The first 10 rows are patterns. Each new row is the sum of 2 different patterns, raised or lowered, with some noise. Before adding, each is slid sideways (what falls off one end comes back at the other), maybe read backwards, and multiplied by a number that may be negative. Names go in the order of the patterns.
(in the rows, 128 means zero)
Known rows, each followed by the names of its patterns:
[130 142 137 177 121 133  89 120 115 136 156 137 138 119 167 131 116 121
 107 111 143  98 122 119 127 120 132 150 134 111 128 135 119 114 147 112
 119 161 177] -> zod
[121 130 152 137 127 124 130 113  82 131 129 128 138 124 149 136 114 137
 156 142 166 131 132 122  98 130 119 130 152 117 119 132 133 177 120 119
 100 119 125] -> Zam
[177 120 136 111 133  98 115 115 135 113 131 126 102 136 133 132 118 118
 151 138 112 134 125 137 131  93 150 136 131 118 159 177 113 150 166 122
 123 145 128] -> Dos
[114 139 119 177 136  97 119 109 141 125 125 146 118 118 102 108 121 177
 125 121 141 143  90 120 123 130  94 121 132 177 108 142 140  93  99 146
 135 168 113] -> Nelep
[125 125 107 146 135 136  79 136 122 137 128 131 121 151 126 133 130 119
 133 136 113 110  84  79 128 130 114 128 132 124 100 128 131 129 121 119
 132 126 174] -> nudiv
[130 161 112 112 108 122 149 128 133 127 123 130 128 131 140 123 134 114
  79 132 135 136 103 109 106 132  79 136 127 145 109 131 132 128 131 128
 127 140 130] -> fulub
[122 150 118 177 146 118 125 125 136  79 140 173 151 100 131 161 121 128
 130 108 129 127 148 116 112 120 119 150 140 163 132 177 144 154 150 133
 122 135 143] -> Gebis
[144 135 106 124 103 131 146 132 125 111 114 107 127 130 148 119 130 140
 114 118 122 127 129 130 169 117 135 122 129 100 128 128 121 117 121 130
 146 133 144] -> Kes
[122  85 141 110 132 134 140 119 129 102 125 127 145  86  84 139 114 127
 127 177 177 131 118 110 126 142 118 172 135 111 106 130  86 143 128  96
 118 125 109] -> Kibev
[101 127 132 156 129  93 140 129 121 165 136 122 122 141 127 120 107 134
 132 126 120 127 126 103 128 120 129 165 110 127 114 128 116 107  99 129
 115 139 128] -> Lin

New rows. What belongs after each?
[126 141 128 192 118 150 145 175  92 148 124 138 150 152 115  95  91 136
 148 139 118 190 189 162 176 139 157 147 151 126 129 161 153 125 177 155
 158 137 145] -> nudiv Kibev
[ 69 114  91  70  69 111 108 141 137  94 122 124 136 137 115 129  93 124
 136 110  43 116 161 126 107 115 131 149  77 133  96 120 110 122 126  93
  97 102 106] -> nudiv Gebis
[166 143 140 147  86 158 138 141 170 155 153 120 111 158 149 124 149 145
 109 144  96  85  86 130 123 130 108 144 125 164 133 117 112 100 172 125
 143  91 117] -> zod Zam
[140 150 177 149 135 137 145 182 123 146 166 158 153 145 124 192 164 165
 155 110 157 153 142 187 153 139 139 138 151 156 146 171 124 142 141 138
 148 128 143] -> fulub Lin
[123 202 170 193 176 152 149 154 146 136 170 142 194 171 167 143 148 158
  89 158 177 161 132 147 161 136 123 151 125 151 167 165 144 132 128 147
 174 152 179] -> Zam Gebis
[101 128  74 107  86 112 103  66 122 137  88 122  82 102 117 155 106 131
 115  95  94 121 161 168 143 112 102 124  90  83 146 110 142  82 113  95
 138 119 118] -> fulub Kibev
[129 139 139 125 129  87 129 132 141 121 135 137 119 117 127 144 117 133
 161 164 131 141 151 123 124 127 117 155 141 125 150 125 147 145 136 115
 130 101 138] -> fulub Kes
[121 109 129 114  97 162 107 162 134  76 110 133 153 179 120 107 143 111
 181  94  91 120 105 156 119 122 144 115 111  93 130 125 164 107 119 139
 131  51 114] -> Nelep Lin
[111 127 122  80 146 117 112 123 120 138 118 134 134 116 147 149 126 123
 167 151 141 103 114 125 124 137 115 125 108 130 115 117 135 135 113 148
 116 115 103] -> nudiv Lin
[126 135 113 140 164 135 161 139 119 145 135 158  99 145 145 135 146 160
 175 138 186 154 192 147 138 142 132 160 143 182 166 160 140 161 135 177
 117 123 131] -> Zam Gebis
[126 120 128 103  80  91  77  86  94  96 107 111 115  97  77 108 107 125
  99  90  81 114  61  85  62  93  87 109 120  90  90  87 112  74  84  92
 145 101 101] -> Zam nudiv
[135 145 117 126 122 119 171 151 142 155 184 106 156 137 151  98 122 114
 154 135 138 142  87 104 141 126 184 130  89 161 167 170  86 117 118 109
 131 142 172] -> Nelep Gebis
[113 215 144 123 141 119 141 122 109 149 140 125 131 106 161 155 145 161
  96 140 141 143 132 148 119 141  88 132 137 123 140  98 163 143 114 119
 166 123 116] -> Dos fulub
[136 118 161  94 122  99 134 137 119 145 150 112 115  91 146 138 116 118
  92 120 141  96 139 121 116 158 107 106 124 143 157 127  79 137 128 142
 134 156 129] -> Nelep Lin
[148 129 161 159 155 132 121 117 159 123 142 121 137 128 138 112 125 113
 149 147 154  83 131 126 128 109 122 124 176 166 139 121 122 168 127 123
 178 146 145] -> Zam nudiv
[151  98 103 113 160 101 140 152 143 134 136 118 132 134 102 161 138 158
  80  92 115 102 118 145 108 128  74 136 161 115 125 144  96 127 129 151
 130 135 155] -> Nelep fulub
[138  68 120 118 134  98 133 118 168 113  90 133 126 100 129 108 153 130
 126 135 132 122 109 150 129 140 101  88 132 110 126 137  86 100 107 141
 151 142 101] -> Nelep Lin
[108 138 150 111 133 107 122 102  74 126  91 124 141 120 123 115 113 156
 113 142  72  86 111 128  96 140 122 125  69 125 102 105 102 164 127 125
 119 152 106] -> Nelep Kibev
[ 90 121 115 121 109  79  78 113 101 128  72  82 119  90 106 103 135 152
 105 134  99 111 117  97 167 117  81  91  88  66 127 115 106 107 126  99
  96  70 139] -> Zam Kibev
[129 135 104 143 162 141 118 114 156 146 143 147  98 126 130 137 126 121
 123 130 141 134 169 117 164 138 187 141 157 138 155 137 126 143 165 173
 137 131 119] -> fulub Gebis
[ 72 112 106 110  50 104 158 127  63 110 118 104 109  70 103 110 101 105
 122 134  84 118 154 105 123 121 138 163 114 123  90 107  75 100  88 127
  81 147 111] -> Dos Gebis
[ 77  86 110 136  93 127  99  98  99  92  82 102  90 115 118  80 120  95
 126 124 112 111 133 106 105  94  99 107  69  67 103  99 109 101 156 104
 103  98  95] -> Zam Kes
[100 108 186 117 134 127 177 132 108  79 104 116 104 188 154 116 118 136
 163 129 103 143  68 107 151 126 119 115 143 125  97 130 119 135 109 144
  70 102 118] -> zod Nelep
[149 104 101  86 104 119 118 106 124 125 130 123 115 133 112 116 102 115
 141  89 133 104 144  94  95 116 151  85  90 137 127 133 145 122 131 105
 131 141 134] -> fulub Gebis
[121 110 122 113 137 122 129 140 138 125 123  93 123 125 155 121 116 121
 129 101 140 130 114 114  98 119 121 125 143 136 117 112 121 103 125 136
 155 130 117] -> Zam Kes
[125 151 154 134 106 144 147 124 160 140 164 190 117 154 155 163 166 132
 124 138 116 159 145 127 164 143 167 154 117 198 140 138 163 145 143 140
 160 163 145] -> Zam Lin
[118 144 147 153 131  97 114 140 167 141 150 147 152 119 156 118 142 142
 136 163 141 181 147 143 124 152 167 156 108 138 140 151 138 106 141 161
 131 173 140] -> nudiv Lin
[181 152 159 131 162 148 175 152 125 146 123 159 149 135 146 153 175 173
 144 145 136 148 166 153 153 179 163 198 179 196 136 135 135 175 167 136
 160 162 173] -> zod Gebis
[123 157 140 148 140 182 142 142 174 170 145 140 145 142 141 153 138 144
 110 135 127 144 141 158 135 154 137 122 134 170 152 149 121 143 138 146
 140 144 139] -> nudiv Kes
[141 113 124 106 177 140  82 114 116 104 115 130 120 112 114 115 103 159
 113 142 125 138 138  73 103 143 115 142  93  99  52 141 120 103 115 132
  71  64  70] -> Nelep Kibev
[ 99 109 106 114  86  80  99  41 105 100  81  88  65  96 134  73 103  81
 108  90  86  76  55  86 116 139  90 107  81 137 121  84  77 114  80  72
  92  94  89] -> zod Lin
[134 124 148 133 152 122 166 143 113 143 127 135 139 116 155 145 127 143
 146 161 149  94 156 151 136 125 171 173 121 182 206 135 149 158 168 177
 134 119 119] -> zod Dos
[120 142 162 160 117 141  80 141 129 139  80 106 140 163  82 143 143 125
 149 144 127 114 125 134 129 160 144 155 107 149 156 131 111 131  96 124
 154 122  86] -> zod Lin
[179 123 137 168 177 151 180 160 142 173 184 189 166 167 196 175 167 156
 125 143 156 157 196 162 164 135 214 188 138 161 143 146 124  98 152 155
 173 152 148] -> zod Kibev
[145 146 126 130 125 116 135 137 124 130  96 125 149 134 119 122 170 167
 152 154 152 125 126 133 161 149 124 132 131 127 126 140 144 163 160 131
 116 152 151] -> nudiv fulub
[130  73 111 114 121 127 125 136 121 104 128 112 116 167 112 150 119 150
 137 133 132 166 111 120  83 138 123 123 147 124 135 125 101 122 132  88
 143 132 144] -> Zam fulub
[121 127 136 142 133 117 134 136 101 115  87  96 167 112 116 119 138 115
  91 100 130 117 132 128 105 132 165 153 130  82 154 134 130 128 141 124
 133 148 132] -> nudiv Lin
[111 122 134 169 121 116 126  71 124 137 159 126 107 128 161 134 120  91
 122 101 119 115 128 100 152 135 118 117 108 118 119 101 134 110 108 106
 108 122 159] -> zod Lin
[103 120 140 134 111  95 124 116  95  72 135 111 111 139 136 119 105  90
 121 131  76 125  70 104 141 125 134  98 116 123  84 118 120 148 140 131
  71 114 108] -> Nelep Kes
[ 85 113 101 113  91 111 148 124 116 108 104 113 101 134 152 115 116 140
 117 117  67 129 105 114 115  93 115 113 108 102 121 112 119  66  93  83
 135 113 110] -> Zam nudiv
[ 46  73  78 104  55  93  80  68  57  63  81  84  74  68  84  76  78  45
  39  86  53  83  59  82  42  76  60  88  71 112  60  79  53  53  99 106
  63 135  96] -> Dos Kes
[ 95 107 123 123  99  81 111 106 121 114 129 112 120 119 117 129 140  94
 113 109 106 114  88 121 124  94 115 113  98  81 120 165 127  68 120 133
 109 139 119] -> Gebis Lin
[122 107 152 158 132 169 153 126 136 120 151 130 135 148 112 126 158 146
 126 102 127 132 141 149 139 158 159 144 126 138 146 133 136 164 148 112
 142 171 158] -> Nelep nudiv
[107  96  91 144 128 120  99 146 129 184 136 148 134 126 124 143 103 114
 142 161 125 149 152 156 158 142 133 135 142 135 119 111 149 139 135 136
 151 119 112] -> zod nudiv
[158 106 137 197 189 172 147 168 128 101 167 126 168 142 145 157 135 143
 148 155 121 123 121 141 125 162 158 168 163 132 151 163 156 154 150 206
 125 170 194] -> fulub Gebis
[136 135 160 140 141 110 130 122 135  90 109 110 121 117 156 149 128 105
 118 147 128 151 133 114 129 137 133 132 136 161 116 122 125  93 125 133
 122 141  94] -> zod fulub
[121 114 138 134 123 127 116 110 163 123  99  96 100 109 125  95 120 119
 155 151 128 117 109 121 122 131 109 119 137 130 116 146 113 154 126 142
 140 149 123] -> zod Lin
[150 126 115 151 139 141 159 154 141 159 146 169 142 107 132 156 131 150
  95 171 157 161 116 137 118 184 140 191 139 140 137 140 166 115 136 147
 119 129 148] -> Zam nudiv
[106 120 120  81 106 119 149 150 109 111 107 120  76 100 114 100  91  83
 126 103 124 118 109 102 112  76 113  91 112 100  53 112 128  91  96  78
  77 117 114] -> fulub Kibev
[105 129 156  83 133 148 153 140 133 145 123 140 119 123 139 142 126 168
 121  98 120 133 159 129 133 147 136 128 141 133 154 132 117 134  92 140
 131 163 134] -> Dos fulub
[118 120 130 105 127 136 136 148 159 118 109  76 141 108 125 105 106 105
 126 128 167 108 114 110 115 113 115 132 142 123 160 153 134 118  65 113
 127 118 117] -> Zam nudiv
[215 207 165 160 179 187 139 165 194 179 154 147 164 167 188 195 186 137
 183 120 175 176 189 169 170 176 179 137 170 159 164 153 215 162 190 163
 206 170 184] -> Kes Kibev
[121 105 140 107 132 142 153 118  86  92 123 152 147 156 161 198 136 145
 155 156 123 147 132 118 149 133 166 178 123 140 130 145 107 136 157 176
 111 149 175] -> Gebis Kibev
[ 91 114  99  89 134 156 126 110 119 138  97  72  70  84  96 112 101  96
 116  65 107 112  93  89  77 113 111  73 100  93 117  91  89 124 115  90
  98 101 112] -> zod Dos
[113 112 151 147 144 125 133 129 137 160 137 132 132 135 137 133 180 203
 140 145 125 151 154 147 130 167 112 138 126 152 122 136 128 172 129 131
 113 153 136] -> nudiv fulub
[205 176 201 234 155 158 176 187 178 127 169 186 209 209 202 161 167 188
 209 196 132 205 203 190 243 213 175 212 207 195 182 179 199 181 190 197
 192 182 172] -> zod Lin
[199 170 184 148 164 187 162 127 188 182 143 128 161 168 118 142 201 155
 158 139 155 167 128 156 157 148 181 127 151 134 122 146 138 146 145 168
 113 154 125] -> Dos Kes
[129 152 131 160 132 153 136 171 150 159 158 154 160 175 117 135 175 142
 160 121 200 198 181 164 145 164 170 136 187 162 150 144 174 159 168 158
 144 145 157] -> Zam Kibev
[175 198 145 153 164 173 153 178 185 193 170 177 174 202 170 177 183 182
 146 170 148 184 181 189 185 168 185 199 154 178 168 191 204 191 173 151
 160 192 187] -> Kes Lin
[120 139 123 108 113 137 161 123 102 129  93 112 130 126 113 127 125 135
 132 107 127 127 159 122 152 133 146 120  86 133 157 144 124 135 134 142
 121 132 120] -> fulub Lin
[179 130 135 125 142 121 129 141 168 148 138 142 173 126 103 160 109 144
 176 144 165 125 131 156 153 153 143 127 138 140 107 145 121 178 159 129
 137 124 145] -> Zam Lin
[139 104 140 116 100 159 120 127 132 169 163 128 135 124 132 128 126 163
 131  91 119 125  92 171 128  89 121 133 131 123  90 146 114 154 151 146
 119 142 113] -> Kibev Lin
[129 121  76  46 114  55  92  39 114  93 113 109 134  59  82  81  82 122
 109  92 131 111 105 110  93 176 151 114 105 101 112  47  65 138 103  93
  89 117  77] -> zod Kibev
[141 139 135 133 145 122 138 160 125 142 124 141 152 110 131  85 119  89
 129 105 120 114 175 132 120 138  98 144 101 113 147 142 141 114 162 125
 112 116 156] -> Gebis Lin
[130 119  76 155 130 150 111 144 121 172  92 148 118 125 151 155  97 127
  97 136 147 117 121 113 138 186 178 146 120 144 137 113 139 156 148 133
 138 107 136] -> Nelep nudiv
[ 88 103 105  98  86  80 108  84  90  96 110 115  97 101  66 110 100  79
 133 107 122  72  40  88  81 109 121  64  69  76 100 127 101  97 112  66
  99  94 113] -> Nelep Kes
[134 191 149 138 148 141 140 115 127 145 130 129 157 164 148 122 141 123
 142 147 136 142 166 135 161 131 143 139 103 137 120 140 153 134 126 114
 136 132 140] -> Zam Kes
[123 120 138 123 153 145 159 124  97 148 123 173 137  85 110 108 181 166
 123 117 152  87 133 143 174 131 145 132 133 124 129 143 120  72 124 154
 121 149 143] -> Nelep fulub
[ 96  94 143 142  59  89  75 131  97  54  97 112  51  73 106 123 107 100
 107 120  91  52  95  90  47  99  90 122 120  79  83  87  85  85 145  97
 135  86  34] -> Nelep Kibev
[114 109 107 117 142 108 146 115  94 110 133  99 113  94 108 115 104 121
 111 105 120 127 110  99  95 125 113 119 117 102  99 105  92 107 120 133
  98 107 124] -> Kes Lin
[125 106  87 108 123 140 106 119 148 152 145 151 126 129 133 122 139 124
 153 120  84 145 128 141 120 139 103 149 126 150  91 111 137 166 113  99
 108 156 109] -> nudiv Lin
[168 150 132 128 149 174 120 155  86 118  98 121 150 186 140 113 182 147
  92 119 110 119 114 102 134 167 116 138 147 121 113 135 141 175 112 109
 159 111 167] -> zod Nelep
[107 119  81  99 134 101 105 121 116 142 111 145 107 124  77 113 129 118
 106 136 132 100 112 122 117 118 121 151 126 146 129 136  95 129 136 129
 107 109  94] -> Dos Kes
[ 90 108 113 166 132 155  85 107  85  86  78 109 111 106  96  74 117 112
  98  90  43 124 113  99  87  89  97 150  56 123 101 103  90 139 122  88
 119 135 102] -> Dos nudiv
[167 147 151 149 141 123 137 160 149 129 160 145 112 102 124 118 154 154
 155 150 131 144 153 148 160 160 157 156 154 107 142 147 159 131 122 150
 170 147 146] -> nudiv Kes
[ 99 117  99  97 131  84 106 109 113  72 108 120 118 125 104 110 131 120
  65 115  88  88  65 109 132 112  49  99 128  88 135 119  83  67  98  96
 103  65 138] -> zod fulub
